The same things were measured in two ways. Each way mixes the same 8 hidden numbers, adds some noise and spreads widely along 5 directions of its own, which tell nothing about the thing.
In the rows, 128 means zero.
Some things both ways: the first way, then the second way.
[ 49 111 112 141  85 107 127 188  70 142 178 219 115 151 139]
[ 99 171 146 159 118  84 120 122 100 134 130  94 104 186 127 127 141 155
 148 172 123 148 151 131 129]

[ 84 104 168 140  96 109 133  88 104 145 119 145  83 105 150]
[129 122 136 154 145  85 153 131 123 103 171 121 108 133 151 144 103 144
 156 136  94 109 138 132 123]

[ 71 144 135 122  99  99  68 166  83 135 153 110 149 110 121]
[110 178 202 159 147 127 120 100 183  60 162  99  72 178 136 207 139 150
 111 157 169 146 136 128 228]

[122 210 131  52  64 179 155 145  80 227 192 173 123 155 181]
[ 86  98 169 103 120 124 126 157 128 100 104 109 114 152 110 126 116 138
 125 150 217 163  94 116 168]

[ 88  84 102 211 147  69 101 166 144  87 114 116  84 112  91]
[ 84  91 166 121 126 112 153 111 132  87 146 146 137 117 109 109  92 167
 151 142 162 150 103  91 160]

[158 172 180  39 152 155 188  97 154 175 115 164 147 138 114]
[ 69  95 141 131 135 131 153 159  91  95 118 136 136 152 109 153  34 108
 145 114 193 108 124 160 148]

[111 101 120 162 148 134  28 165 167  42 139 158 138 124 159]
[167 102 131 160 117  51 127 210 163 128 164  94 151  83 101 164 164 190
 129 120 119 118 144 167 117]

[157  96 128 111 132 154 158 111 113 149 127 150 146 139 128]
[110 123 138 113 145 110 149 154 117 133 115  85 132 111 106 133 113 132
 121 130 151 128 143 149 133]

[ 83 123 178 121  92 102  56  83 109 104 128 105 121 108 119]
[110  89 190 136 154 116 148 123 154  66 173 109  95 128 173 178  87 154
 126 134 158 138 110 111 188]

[ 75 152 120 138 140 119  42 154 155  43 146 173 133 140 123]
[111  95 135 128  88  75 124 172  72 124 113 139 137 147 115 132  88 141
 144 123 155 136 106 150  96]

[204 178 178  46 157 136 141 108 164 118  63 112 167 130  86]
[161 124 121  83 153 104 143 137  94 146 125 129  88 100 130  95 126  99
 165 129 104 103 110 136  79]

[133 190 135 122 188 112  85  97 116  85 123 140 151 160 117]
[161 193 126  90 138 110  97 115  63 163 123 114 101 115 149 125 139  82
 138 120 128 117 140 167  95]

[112 107 123 146 140 122 115 119 122 142 109 153 151 112 118]
[ 91 133 121 151 119  96 152 151 124  70 152 142 162 137 112 173  64 131
 110 103 147 118 143 165 160]

[103 165 175 106 115 127 100  90 116 173 201  90 127 139 136]
[ 74  98 145  96 149 121 179 133 126 112 103 135 106 144 184 130 117 120
 158 129 168 125 116 102 174]

[138 109  96 140 126 119 168 173 162 168 132 142 116 140  67]
[ 87 142 130 161 123  89 155 155 140 115 132 149 148 134  66 130 122 174
 150 123 116 133 123 144 151]

[148 129 126 126 117 115 125  81 124 135 106 113 122 142  74]
[114 138 143 133 124  95 136 116  90 142 125 128 112 139  72  92 112 152
 174 158 113 127 128 122  91]

[ 91  98 130 171 128  76  62 142 105 100 134 146  93 135  92]
[101 229 102 156 139 116  96 143  97 139 137 145 105 194 192 142 170  82
 178 134 164 101 167 175 166]

[106 120 125 107 148 148 139 199 129 131 139 213 162 127 162]
[125 170 114 140 113  84 126 175 109 122 113 110 126 160 108 180 125 111
 117 117 141 110 154 192 127]

[143  44 107 144 108 105  98 163 126 103 106 114 115 126  47]
[144 165 133 134 169  98 146 158 168 140 151 102 102  99 117 137 176 157
 127 121  77 134 123 152 155]

[126  86 116 157 113 114 132 124 104 146 131 123 100 132 107]
[117 127 123 113 145  92 160 137 121 139 128 119 121 109 110  95 136 144
 150 138  96 131 124 121 115]

[163 122  98 175 152 128 105  81 121 106 115  95 147 145 121]
[184 209 130 113 136  79 104 118 118 168 142  90 118  87 121 141 195 136
 122 128  89 126 162 163 106]

[143 146 152  98 145 127 183  81 126 169 124 101 144 130 102]
[124 158 117 104 158 104 169 114  96 134 123 128 102 119 148 134 104 104
 136 110  72 111 133 146 116]

[144  49 128 193 128  93  46 190 186 115 106 148 126 108  83]
[156  83 117  89 118  58 188 168 182 108 129 178 139  55  89 116 174 174
 147  99  80 122  78 107 122]

[122  87  97 181 122 126 109 165 148 141 134 175 101 129 134]
[131 149 126 115 100  84 125 167 128 121 114 154 147 113  96 150 151 139
 127 101 151 131 113 161 140]

Other things, the second way, with their names:
Q_673: [153 132 164 120 139 108 100 103 136 104 194 127 127  74 144 106 139 158
 144 140 147 146 116 109 142]
Q_187: [113 190 129 177 106  87  95 142 103 121 147 109 141 170  86 145 128 140
 143 155 158 120 177 171 125]
Q_677: [ 72  78 109 123 103  96 160 152  66 102 124 188 168 130 120 102  38 123
 170 105 156 116 104 134 107]
Q_612: [121 144 154 116 136 106 115 113  95 117 155 118 126 112 179 139 108 132
 124 117 140 149 123 135 147]
Q_656: [111 142 125 142 131  85 153 146 109 145 116 110 115 148  91 119 131 144
 166 153 111 111 151 141 105]
Q_838: [127 186 172 139  92  88  79 109  92 122 126  97 114 169 128 167 143 143
 120 155 173 151 152 146 139]
Q_954: [117 209 147 201 122  77 119 142 116 124 138  95 101 194  82 201 123 157
 128 140  90 120 169 192 136]
Q_731: [128 134 134 154 134  79 151 155 161  89 179 125 168  73  98 171 107 178
  88  89  93 143 129 162 162]
Q_354: [113 216 100 142 157 103 132 155 101 153 122 110  96 171 178 162 152  91
 132 113  97 116 154 191 150]
Q_219: [147 190 151 113 123 103 109 130  88 149  96  97  84 153  57 146 130 115
 119 140 116 136 124 171  98]
Q_422: [135 198 109  99 141 108 115 159 101 144 109 121 100 144 181 162 158  76
 111  96 132 127 126 186 149]
Q_55: [144  79 150  95 174 114 163 137 149 107 166 107 111  61 131 108 109 143
 136 128 118 126 104 112 131]
Q_554: [147 223 109 138 115  75 104 168  97 185  93 108 118 154 101 160 195 118
 146 123 120 108 168 201 109]
Q_725: [128 194 143 139 136 112 127 147 117 124 116 130  99 149  99 201 114 111
 120  97 123 113 131 197 155]
Q_367: [128  98 128  76 136  93 161 151 134 144 117 146 138  67 150 101 162 145
 151 106 130 135 100 111 134]
Q_745: [136 139 130 104 130 106 114 151 135 112 142 119 126 116 157 123 162 117
 136 137 183 128 133 134 150]
Q_910: [141 138 166 108 147 118 120  98 117 101 154 106  84 131 132 124 117 119
 143 162 149 128 126 114 129]
Q_405: [103 130 168 102 129 122 139 125 149 123  99 129 102 136  77 104 166 151
 167 165 187 139 111  99 159]
Q_189: [106 148 141 126 157 127 138 159 143 118 132 112 118 125 129 151 129 126
 124 115 156 133 125 158 180]
Q_294: [106  46 139  96 146 108 173 186 126 125 117 106 145  76 108 118  85 146
 130 111 158 132 104 134 128]
Q_643: [ 66 125 126 133 100  89 145 145  97 127 104 185 135 165 130  96 131 149
 187 132 152 140  98 112 142]
Q_246: [158 151 140  99  66  68  79 158  84 153  90 139 130 135 106 132 182 129
 152 136 190 130 123 149  91]
Q_705: [ 88 100 174  86 135 129 155 107 121 122  88 119  91 148 114  95 132 132
 179 178 197 131 117  78 146]
Q_713: [100  87 127 184 120  69 145 181 131  93 171 125 131 157 136 131 101 170
 168 150 130 117 134 132 126]
Q_351: [121  88 134  62 148  95 189 140 130 118 101  99 109 102 187 137 131 115
 112 120 127 131 118 109 140]
Q_236: [146 104 145 106 169 127 136 181 138 111 146  78 121  79 123 169  92 113
  96 101 161 118 127 179 147]
Q_780: [126  97 141 143 115  75 140 184 143 107 142 113 138 114  84 144 120 175
 120 126 127 142 111 146 129]
Q_408: [131 122 110  90 123  93 130 175  52 177  84  99 129 113  88 101 101 107
 133 121 127 128 122 173  60]
Q_50: [ 77 139 129 125 137 117 139 145  88 125 113 105 126 164 165 141  97 105
 137 134 179 125 152 151 151]
Q_485: [147 163 174 148 136  81 126 102 131 105 172  73 107 119 138 186 117 166
  88 133  88 151 149 144 146]
Q_177: [118 119 139  84 128 127 120 150  93 144 101 131 130 107 108 105 122 106
 158 126 205 118 121 144 122]
Q_690: [ 92  43 116 131 141  75 198 162 121 109 138  98 140 121 157 104  86 151
 164 153 125 104 153 100 105]
Q_641: [ 82 188 136 138 138 135 102 135 108 112 133 138 113 179 161 134 132 103
 148 136 195 137 131 152 187]
Q_280: [119 118 115 131 157 105 157 182 162  97 150 129 122 119 136 144 131 124
 139 117 141 106 126 152 161]
Q_160: [107 146 134 169 164 122 126 177 156 108 174 103 132 127 151 168 128 135
 141 123 174 107 162 174 187]
Q_99: [138 171 130  91 117  94 125 136 129 122 121 141 133 102 143 154 164 121
 104  98 139 145 116 150 157]
Q_289: [ 86 104 157 123 151 130 161 122 101  98 128 127  91 152  92 114  53 127
 148 144 132 133  97 121 131]
Q_683: [ 87 177 115 123 153 122 147 159 106 157  83 100  96 180 130 135 149  94
 159 145 156 108 158 164 147]
Q_754: [106 115 142 131 105  78 152 138 129 119 110 132 116 153  55  92 143 169
 170 175 129 136 119 100 108]
Q_397: [115 176 116 130 158 112 128 159 127 144 133 104 114 136 150 130 164 116
 142 132 139 122 149 161 155]
Q_974: [ 95 134 125 136 136 103 126 167 138 114 146 122 137 140 187 129 156 134
 145 133 181 136 135 134 178]
Q_71: [131 105 144  86 134 108 144 140  96 116 119  98 126  99 124 144  81 112
 106 116 150 127 125 146 113]
Q_557: [109 114 123 129 128  87 145 153 109 114 136 103 135 135 135 119 112 135
 138 146 144 123 146 133 118]
Q_905: [ 60 136 116 123 129 124 138 129  79 105 126 159 132 171 160  95  83  99
 163 134 175 131 120 125 150]
Q_548: [138  95 156 145 158 115 128 156 128 105 172  83 123 102  94 139  81 143
 141 146 162 108 148 153 121]
Q_854: [ 73 129 142  90 120 128 141 142  93 121  78 132 116 162 116 116 105 106
 136 133 194 148 102 130 154]
Q_815: [144 164 146 132 148 105 101 132 118 111 166  81  92 146 197 161 141 109
 121 147 153 126 154 151 148]
Q_436: [110 111 126 112 139  98 178 164 143 107 118 113 155  90  66 150  92 141
 103 103 125 120 133 159 138]
Q_104: [154 133 127 107 106  76 114 171 129 130 126 123 148  92 115 136 169 144
 123 116 155 135 125 151 122]
Q_296: [ 78 118 107  99 109 103 163 150  30 157  50 146 100 187  41  71  59  96
 175 147 115 120  97 144  49]
Q_412: [105 122 126 111 138 110 125 153  93 120 133 101 123 140 204 128 116 102
 133 132 181 130 139 141 144]
Q_196: [127 100 136  79 142 109 159 158 118 115 118 111 142  73 133 157  90 116
  92  86 144 130 115 157 139]
Q_566: [ 91 189 130 194 108  84  87 133 109  93 183 132 134 194 200 160 138 141
 149 147 166 135 163 150 176]
Q_577: [109 110 159 117 128 100 165 103 116 103 128 140 113 126 102 131  89 147
 158 139 126 121 119 107 126]
Q_223: [144 146 183 120 143 121 100 114 154  93 173  80 124  91 104 145 131 157
  96 147 173 159 132 131 168]

Some of these things the first way, each followed by its name:
[128 173 144  48 127 145 150 146 112 163 163 156 174 159  85] : Q_354
[179 106 143  93  72 159 136  49 104 168  93 126 164 128 119] : Q_557
[138 120 151 102 120 136 134 152 130 164 123 129 113 106 142] : Q_280
[130 163 152 119 114 133 128  99 107 183 183  75 105 131 160] : Q_705
[ 99 116 130 150  90 130 114  89  79 103 116  90  98  97 188] : Q_815
[151  97 118 125 112 133 123 120 109 135 126 110 123 135  96] : Q_397
[ 73 136 118 163  79  92  57 110  98 104 131 150 130 138 104] : Q_566
[118 135 141 130 156 136  89 132 137  90 168  50 175 113 159] : Q_351
[144 116 109  90  99 152 144 122  89 152 111 167 142 139 111] : Q_219
[146 195 140  97 108 141 184  55 117 176 127 129 126 155 126] : Q_612
[ 82  90 143 147  76 116  73 115 124  89 116 121  90  99 133] : Q_713
[ 80 154 136 106 123 127 193 168  98 163 148 222 155 140 169] : Q_485
[157 226 154  46 104 137 157  78 107 217 133 139 164 168  76] : Q_905
[104 189 134  98 167 145 162 146 125 132 182 125 145 144 158] : Q_50
[132 149 123 121 108 130 113 149 136 132 148 115 128 137 126] : Q_974
[171 102 142 107 173 142 116 123 154 101  95 152 185 133  99] : Q_196
[149 188 141 144 114  98  76  56  97 148 100 130 112 152 112] : Q_673
[156 110 158 116 118 127 160  93 114 156  94 109  84 106 142] : Q_55
[114 151 145 112 117 135  97  98 102 108 145 125 139 136 154] : Q_412
[186 186 133 109 186 146 122 102 163 112 122  91 128 146 130] : Q_177
[131 140 161 113 106 107  81  77  77 129  90 124 136 120 120] : Q_910
[ 97 101 100 193 111 113  83 136  94 162 164 173 107 142 148] : Q_99
[115 145  72 183 158 116 115 155 102  90 113  80 107 111 163] : Q_223
[128 126 122 128 146 135 145 137 142 121 142  98 130 126 123] : Q_656
[ 96 124 121  97 138 121 105 161 106 107 138 169 129 145  74] : Q_296
[ 92  61 137 198 131  87 116 104 130 117 113 113  81 100 118] : Q_577
[100 141  99 158 156 115 124 161 129 147 148 171 138 141 121] : Q_731
